The rows come from 4 hidden closed curves, with some noise, and rows from the same curve form a group. Each curve winds through 8 dimensions. The rows are also pushed far along 5 directions, which tell nothing about the answers.
(in the rows, 128 means zero)
Known rows, each followed by its group:
[130 119  81 101 135 132 128  89 149 151  97  44 150 133 154 123 103 113]
J_902
[127 153 116 108 145 124 151 130 135 125 136 116 117 144 125 140 121 110]
J_285
[130 113 159 131 121 151 108 120 135 142 108 105 153 114 123 137 114 136]
J_963
[108  76 130  32 155 188 105 138 152 158 140 121 149 114 109 130 115  94]
J_285
[118 139  97 170 151  99 169  93 157 137  99  93 129 151 162 138 106 134]
J_963
[113 118 140 137 130 140 119 111 138 119 133 160 131 130 122 144 120 133]
J_963
[117 124 134 116 121 124 143 143 118 143 145 161 116 124 105  95 141 108]
J_963
[125 110 162 152 129 164 107 120 112 128 140 172 121 123 107 105 144 138]
J_285
[121 144 148  87 122 159 100 148 103 127 136 194 137 138  88 177 138 113]
J_902
[172 117  87 118 134 118 110 170 113 134 110 103 112 123 152 145 111 135]
J_285
[ 90 103 156 129 118 179 134  89 127 173 132 159 148 132  96  86 148 109]
J_963
[123 120  93 106 152 120 122 147 125 127 116 139 138 150 146 177 115 127]
J_902
[138 112 160 102 141 170 117 174 129 125 143 155 133 112 108 145 127 121]
J_902
[151 108 124 128 142 187 114 107 151 137 101  97 151 105 143 135 128 126]
J_902
[159  88 108  60 146 192  98 143 156 155 105  58 163 116 146 182  88 113]
J_285
[151 116 113  91 106 100  89 157  96 123 157 126  94 119 135 109 150 134]
J_902
[155 113 153 121 127 168 102 142 133 124 121 125 148 118 118 168 111 131]
J_902
[162 128 141 128 116 166 115 145 118 134 128 131 133 126 132 158 136 132]
J_902
[112 140 147 143 124 108 138 127 120 121 122 161 142 136 115 133 132 121]
J_49
[127 118 144 157 142 150 127 115 144 118 114 147 131 107 116 115 115 131]
J_285
[111 134 137 144 139 137 151 112 153 124 105 189 163 140 127 192 123 126]
J_49
[174 139 138 151 129 162 122 157 120 117 114 122 122 103 133 126 133 141]
J_902
[125 153 128  96 143 113 119 153 112 117 124 148 134 155 116 185 114 117]
J_49
[117 137 111 122 140 109 146 126 143 122 139 128 106 128 139 120 121 120]
J_963
[115 115 100 142 122 119 140 100 140 154 112  70 133 127 158  89 119 120]
J_285
[125 162 120 153 126  76 142 131 129  91 128 118 123 137 144 146 126 146]
J_285
[106 145 107 183 115 101 160 118 135 115 123 121 132 134 155 123 134 149]
J_49
[104 110 105 167 130 106 168  81 167 146  88 120 166 132 147 131 116 137]
J_285
[129 126 105 139 134 133 147 117 139 128 128 123 116 116 142  89 139 119]
J_963
[132 105 170 130 130 182 138 127 154 142 119 129 170 106 111 134 126 114]
J_902
[129 133 158 125  74 117  93 134  75 132 159 170 106 119  88  82 172 144]
J_285
[145 136 119 130 122  91 120 142 119 122 136 123 109 151 147 168 118 143]
J_963
[176  90 111 171 143 140 100 133 144 119  87  62 135  94 170 119 100 162]
J_963
[119 133 139 154 135 138 150 105 160 121  97 163 164 123 130 168 112 120]
J_902
[141 137  71 129 135  49 142 178 116 103 145 104  95 149 173 144 118 136]
J_49
[ 78 138 116 120 118 120 160 112 137 136 145 123 131 134 127 102 138 113]
J_49
[146 128 151 150 112 133 109 123 114 122 115 123 139 106 120  98 143 133]
J_49
[177 105 125 146 102 115  85 138 107 118 124 133 110  93 138  91 136 144]
J_902
[128 112 142 118 140 179 118 114 141 135 135 131 124 113 113 117 133 123]
J_902
[145 145 117 111 139 142 124 183 124 103 130 127 129 125 133 178 111 127]
J_49
[152 128 137 147 122 152  87 151  93 107 134 181  96 103 119 107 157 157]
J_49
[136 113 105  89 139 110 122 127 148 120 143  56 123 126 156 122 117 122]
J_285
[ 83 115 151  93 143 197 134 106 157 157 105 164 185 139  93 192  99 109]
J_285
[143 125 119 129 138 157 118 120 137 125 115 119 134 116 139 140 134 131]
J_902
[ 90 140 137 111 120 113 146 108 134 135 135 186 136 139 105 139 145 113]
J_49
[125 136 122 124  92 129 112 128  96 131 174 119  80 119 115  63 158 136]
J_49
[156 137 119 132 117 120 117 179  89 112 153 168  90 120 120 113 154 138]
J_49
[125 100 137 116 118 169  97 121 118 134 143 138 123 113 113 100 136 131]
J_963
[147 120 115 130 136 162 101 130 111 131 113 102 126 115 134 105 135 139]
J_49
[111 118 121 143 127 117 151 113 146 136 102 146 158 125 126 135 126 132]
J_285
[ 95 130 159 168 104 124 141  76 152 126 114 143 172 130 123 147 126 133]
J_902
[107 147 112  79 132  74 141 174 114 118 156 171 107 148 118 155 127 112]
J_285
[ 99 116 154 144 133 189 142  96 145 161 111 129 154 121  97 107 112 115]
J_963
[102 143 114 116 135  76 137 135 124 115 144 121 101 135 124 104 113 112]
J_285
[154 110 146 140 143 204 103 155 131 120 121 120 143 118 125 163 102 134]
J_49
[122 141 120 126 123 128 140 138 124 121 130 131 124 111 121  98 139 119]
J_963
[ 72 145 136 131 111  80 142 139  89 143 162 202  92 162  95 103 147 131]
J_963
[ 89 145 113  71 147 117 150 127 122 156 149 138 103 162 101 128 122  93]
J_963
[130 137 115  54 132 131 127 137 143 129 141  85 128 118 119 134 115  91]
J_963
[132 101 146  47 132 181 102 146 128 152 149 157 133 120  97 144 131  93]
J_49

New rows. What belongs after each?
[157 132 117 181  86 103 104 106 112 117 112  85 106  89 146  65 148 174]
J_285
[123  97 103 151 140 110 135 102 163 123 108  92 141 119 167 123 113 146]
J_285
[153 115 146 101 140 182 119 151 127 140 133 127 141 130 122 155 124 107]
J_285
[114 167 142 120 108  82 146 144 103 127 147 166 106 136 106 112 154 116]
J_963
[177 145 187 191 102 143 104 138 104 109 118 178 112  88 101 100 155 152]
J_963
[100 120 110 124 118  89 136 112 143 133 124 124 132 130 136 132 112 132]
J_285
[137 137 102  83 128  83 133 145 135 112 156 108  98 128 138 131 128 127]
J_285
[142 112 162 150 117 207 106  96 134 144 107 126 153 105 107 123 129 139]
J_285
[157 127 104  73 139 154  98 155 121 122 123  86 135 120 139 152 124 120]
J_963
[146 106  95 109 147 129 112 171 115 142 118 100 118 133 154 137 114 138]
J_963
[106 128 102  55 137 127 144 156 129 150 158 122 117 160 107 159 100  91]
J_963
[115 106  99 136 128 143 130 102 153 131 104  79 158 105 154 106 130 138]
J_49
[139 104 129 109 133 169 130 120 133 159 124 105 140 121 118  98 130 108]
J_902
[113 133 141  91 131 145 145 131 136 152 123 128 152 127 112 130 132  95]
J_963
[124 148  95 139 100  58 146 113 117 136 136  69 102 138 148  83 128 123]
J_285
[119 147 101  89 128 130 138 140 135 125 134  98 135 135 126 159 116 116]
J_49
[129 112 101 110 143 107 145 103 179 120 118  37 152 125 174 141 102 122]
J_285
[107 115 105  91 137 134 127 125 131 142 144 110 120 147 115 135 102 113]
J_963
[130 172 135 128 109  65 121 166  74 107 178 184  66 165 114 138 144 132]
J_49
[131  99 118 143 141 128 121 128 145 120 113 129 139 122 152 145 115 145]
J_285
[111 100 140 124 125 180 120 110 133 152 125 132 149 133 100 125 112 120]
J_963
[133 107 125 130 149 155 140 141 151 142 111 118 138 115 130 129 101 118]
J_963
[132 107  97  95 162 143 124 127 157 127 119  65 127 110 150 115 112 120]
J_902
[ 56 119 134 144 116 107 172  46 178 147 132 125 134 113 115  59 124 113]
J_285
[177 112  98 124 151 117 105 170 146  97 104 109 141 129 180 222  84 148]
J_902
[139 155 108 172  94  61 135 126 106 113 140 153  93 142 154 127 141 152]
J_902
[156 113 124 153 120 116 112 133 117 121 110 159 128 121 133 133 123 138]
J_902
[114 125 158 163 154 168 151 100 172 111 104 163 177 133 126 194 112 142]
J_285
[ 64 142 139  82 102  81 151 107 130 138 179 135 111 147  98  91 132  90]
J_49
[128 124 149 105 125 184 113 125 125 142 115 164 161 128 106 170 136 120]
J_49
[ 98 115 108 124 132 136 140  82 166 145  97  79 157 115 135 113 100 123]
J_285
[146 117  90 102 138 144 130 141 137 148 102  98 135 113 141 128 122 124]
J_285
[164 105 109  80 148 179  96 145 126 135 123  87 118  88 139  81 144 112]
J_963
[148 175 124 144 123  91 144 162 114 100 132 167 111 148 124 192 121 141]
J_285
[ 69 144 133 125 130 117 147  65 150 138 122 129 150 156 115 142 114 114]
J_49
[177 149  81 128 136  91 117 192  99 102 122 125 102 136 174 173 130 151]
J_902
[109 106 103 113 158 118 156 102 187 127 115  96 156 133 160 166  96 124]
J_285
[ 80 138 143  86 103 123 130  93 111 158 159 129 123 145  96  81 152  97]
J_49
[121 157 143 160 116 101 141 123 126 107 124 198 128 128 114 150 134 129]
J_902
[109 118 115 106 113 127 114 132 122 128 147 122 117 110 135  95 148 132]
J_49
[126 115 151  62 123 160 101 174  99 140 163 128 123 125  94 122 144 117]
J_902
[175 114 132 128 135 156 106 185 112 125 126 135 104  98 124 115 122 135]
J_963
[141 129 131 170 111 143 122  89 134 129 107  92 134 116 134 109 124 150]
J_285
[124 120 125 128 128 157 142  96 153 147 124  99 143 132 138 134 127 120]
J_902
[136 107 103 165 131 116 148 108 152 138  93 123 150 126 151 141 121 147]
J_285
[124 136 143 237 113 126 138  72 151 104  84 153 157 114 155 142 124 169]
J_902
[113 130 124  91 107 132 105 140  94 130 152 148 112 115  91  88 158 125]
J_49
[160 128 106 203 129 128 133  98 141 121  75 105 154 136 164 162  99 158]
J_902
[130 135 139 129 149 122 128 153 139 104 125 138 141 143 137 191  96 124]
J_285
[100 129 141 175 127 137 144 115 127 140 115 180 139 148 125 148 123 129]
J_285
[189 128 103 183 127 140 112 123 128 114  88 110 135 127 172 172 119 161]
J_902
[101 121 114 116 129 129 136 126 122 144 134 134 137 160 110 150 107 119]
J_963
[113  92 142 127 120 185 119  83 150 156 130  98 137 103 111  72 120 117]
J_963
[126 108  82 100 144 130 122 122 158 127 111  71 151 133 174 178 101 136]
J_49
[ 99 134 135 115 154 124 137 137 139 120 128 149 132 142 113 154  93 104]
J_285
[143 148  73  90 128  68 142 160 114 123 148 102 103 161 160 159 138 134]
J_285
